All groups share one centre, and each spreads out both ways along 8 directions, with some noise.
Some rows, each with its group after it:
[ -5 -19 -25 -11  15 -38  -2   1   0 -15  -7 -16   5]
(1)
[ 12   0   7 -24 -23  15   5  17 -18   7  -1  16  18]
(0)
[ -6   8   6  10   2 -25 -25   3   7  -9 -20  -8  27]
(3)
[  4  15   2  -7  10  12  -8   0  -9  17 -10   8  -4]
(1)
[  3 -10  -4  -1 -25 -21  27  10  -3 -14  -9  -2   8]
(3)
[ -1  -7   0   4   6 -15 -13  18   3  -5   1   3  14]
(2)
[ -5  -9   3  -1 -20  10   6  30  -5  -5   1   8 -23]
(2)
[  2  -5  -1  -9  25   2 -31  -2  -1  21 -21 -10   0]
(0)
[ 19  -5  -4 -32 -16   2   6   3 -16   8  -3  30   8]
(0)
[  3 -12   3  33  -4  18 -27   7  -3  -2 -10  19   1]
(3)
[-19   3 -23  22  16 -18   9 -19  -2  -3  -5 -10   6]
(0)
[ 11  25   0  -1  22 -21 -17 -13   0  -2  -1  18  28]
(2)
[  5  -9   1  -6   0  -9 -11   5   4  -2  -2   7   2]
(1)
[ 21  -2   5 -21 -24   0   2  -2  -7 -14   7  15  23]
(0)
[ -2 -19 -15 -36   0 -18   3   6 -10  21 -22  -5  21]
(0)
[ 16 -22 -12   7  17  20  -9 -29  -4   4   5  -1  -7]
(3)
[ 18  -7   8 -26   5   1 -15   2   2  11 -10 -11  12]
(1)
[  4   9   1  15  -5  37  22   5  -9 -10  39   3 -14]
(3)
[-14 -21 -19 -10  24 -31  -3   2   7   6  -9 -29   7]
(3)
[  8  30   6 -13   6   7  -5  -2  -7   5 -11 -10  13]
(1)
[-10  26   9  11   5  12  -3  14  -3  -2  12  -6   6]
(3)
[  0 -12  17 -24  -9 -18   4  22  12  15  -6   0   6]
(1)
[-10  10  -2  18  -6  13  19   6  -4  -6  11 -14  -2]
(2)
[ 13 -10  -2   2   7  32   5 -10  -7  -2  26  -4 -10]
(3)
[-27  36  -6  12  10  -8  -7   3  -5  16 -33  -2 -12]
(2)
[  9 -22 -12   1  23   8 -19 -23   0   2  -4 -27  14]
(1)
[ 12  22 -11   3  28  -1   1 -27  -7   6   6  13   9]
(2)
[  5  32  -2  -9  13 -11  18   7  -9   2  10   4  23]
(2)
[  4 -12  13 -14  -9 -21  16 -10  16   0   4 -20  22]
(1)
[ -3 -15   1  19 -17  40   6   0  -5  -4   3 -13 -29]
(2)
[ 22 -20  -9 -16  -5  19  11  -3 -14  22 -19   5 -12]
(3)
[ -6 -16  -2  22 -14   5  -1  34  -5 -13  16  29 -16]
(0)
[-10   1  -6  42  11  16 -11   2  -2  -5   9  11 -18]
(0)
[-16  10  -1  15  21  -7   1  20   7   0   1 -24 -20]
(0)
[  0   2   2   1   0  -5 -11   3  -1   5 -22 -13  18]
(3)
[ -1  -8  -1 -20   9 -13  11  -5   5  30 -10  14 -16]
(1)
[  8 -20  -5 -22   7  -6  -7   9  -4  14  -6  22 -19]
(1)
[ -5  12   2   7  35   6  -5   4  10  10  -5 -45 -14]
(0)
[-13  22   6   4  -6 -20  -3  23   1 -11  -8   2  10]
(2)
[ 22 -16   1 -14  -4  13   7  -3  -3  -9  17  -5   3]
(2)

New rows. What belongs after each?
[ -1   3   2   4  21  -7 -29  21  -1  14  -9  11  20]
(2)
[ 21  -7  -6 -42 -17 -12  18  -3 -14  -1   0  13  14]
(0)
[ 10   3   2 -26  -3 -26 -14   9  -2   9 -34  14   6]
(3)
[  5  12 -14   6   3  -1  29 -23 -10  -2   1  -1  -6]
(3)
[  7  -8  12  10 -24  28 -16 -18   4 -19  -9 -23 -11]
(2)
[  7 -38  -1  -2  -6   7 -18  17   1  -2   3   2   9]
(0)
[ -5 -12  -1  16   4  -7 -10  17   7 -12   7   3 -10]
(0)
[  4   5 -12 -20   7 -25  17 -14  -3   5 -18 -12   6]
(3)
[  1  -3   0   2  -2 -17 -10   6   4  -8  -9   0  12]
(3)
[ 15 -10  10 -19 -14 -13  20  -7   8  -5  13   7   2]
(1)
[  5  26   3 -17  16  15   4   0  -6   1  22   0  -7]
(3)
[  5  -4  -4  20  18   3  -1  -6   6 -12  15  -1 -27]
(0)
[ 12 -19  -8  -8   4 -11   4   6   0  -6  12   9   0]
(2)
[ 22   4  -3 -18   8   1  -7 -22  -6   8 -12  11  -3]
(3)
[ -4 -12   1  -9   9  23 -22   4  -5  26 -25 -24  -9]
(2)
[-23   9 -10   4   2 -26  -2  20  -6   7 -18  16   4]
(0)
[-7  8  6 -2  0 -8 17 -3  5 16 -3  4 -1]
(1)
[-18   1   0   1   0 -24   6  35   6  -6  -2 -15  -1]
(0)
[ -2  20 -11   3  16   5  -5  -2 -12  -1  -8 -15   5]
(1)
[  4  18  -6  22  15   8  11 -20   0 -13  15  -3 -17]
(0)
[  1  22   0   5  -1  20 -11  29 -17 -15   2 -14  11]
(1)
[ -5   7 -10   5   5 -20   4   2  -1 -16   1  -8   8]
(1)
[  2   2 -11 -18  14 -26   5   3  -2   5  -4   2   3]
(2)
[-10  11   4  13   0 -20  -4  14   8 -21   2 -10  12]
(0)
[  3 -26  -8 -18  10   9 -15  12  -7  24 -15  -2   0]
(0)
[  4  -6  -7  -5 -15  -2  31 -13   1 -21  13 -22 -10]
(2)
[ 10  -6   1  -2  22  20 -22  30 -12  25   5  25   5]
(2)
[ 23 -28  -5   6  -3   2 -17 -16   1 -11  -2  18  -2]
(3)
[  0  -6   7  18   2  11 -17  18   2  -8   7   6  -6]
(0)
[  8 -25   0   2 -18  19   6   2  -1 -12   9  -6 -17]
(2)
[ 21 -35  -2  -4 -23 -10  10  -3   3 -15  -9 -22  26]
(3)
[ 14 -24  -1  18  -1  -3 -11  -1   9 -31  26  14 -14]
(0)
[ 13 -24  -6  13   8  10  11  14  -4 -11  36   3  16]
(2)
[  2 -10  15   2   1   9  16 -22  15  19   4 -23  17]
(1)
[ -2  -3  -7   3  33   2 -33 -11   2   8  -1   8  -7]
(3)
[  9  -3  -8  12  22  24  -8 -25  -6  11   1  -4 -10]
(0)
[  4  10  -3   9  16 -19 -14 -12   5  -8   0  -2  24]
(2)
[  9 -31  -5  -8   0   5  -6  38  -8  10  10  37 -25]
(2)
[  0  17  -8  -9   8 -15  32  -7   0  -8   8 -13 -12]
(0)
[  2  24 -11 -21  15 -11  14 -11 -11  10 -10  -6  -5]
(1)
[ -4 -26   7  31   0  13   0 -11  13   0  14  -9   7]
(1)
[ 18   0  -5  -3  19  -5 -18 -17  -2   1   4  15  11]
(2)
[ -1 -23  -9  11  15  21  -2   8  -3   0  29   5 -21]
(3)
[ -3  15  -3   3   0  15   8  16 -14  16  -6  24 -23]
(3)
[  7  -2  -4  -7  -7  -5   9  -1  -8  12 -28  -4   6]
(3)
[ 16 -17   1   0  -9  16 -12 -24   2 -13  -2  -2 -17]
(2)
[ 23 -11   6 -12  -3  18 -15   3  -8  11 -11  19  -6]
(3)
[ 10  11  -3 -36  -5 -24  12   4  -2  -2  -8  10  -9]
(2)
[14 12  7  0 13 18  0 17 -9  7 18  8 24]
(2)
[  0  20   4  -6   5  16   5  25 -12  17   0   4   1]
(2)
[  0 -20   7  -8   1  -5  19 -12  13  20   2 -18   9]
(1)
[  0   5 -13  -1   7  32  11  24 -23   7   7  -7 -19]
(1)
[  3 -10  -1 -21  12 -18   5 -14   7  26 -13  14 -10]
(1)
[-1  2 -1 17  0 12 -6  2 -5 -3  2 -1  8]
(0)
[ 19 -25  13  -5  -2   0 -17 -12  11   7   2  27  -5]
(1)
[ 18   8   3 -24  12  19   3 -12  -7   9   8  -8   0]
(3)
[ 18  -8  11 -22   9  31 -12  10  -3   3  23  -9  -1]
(3)
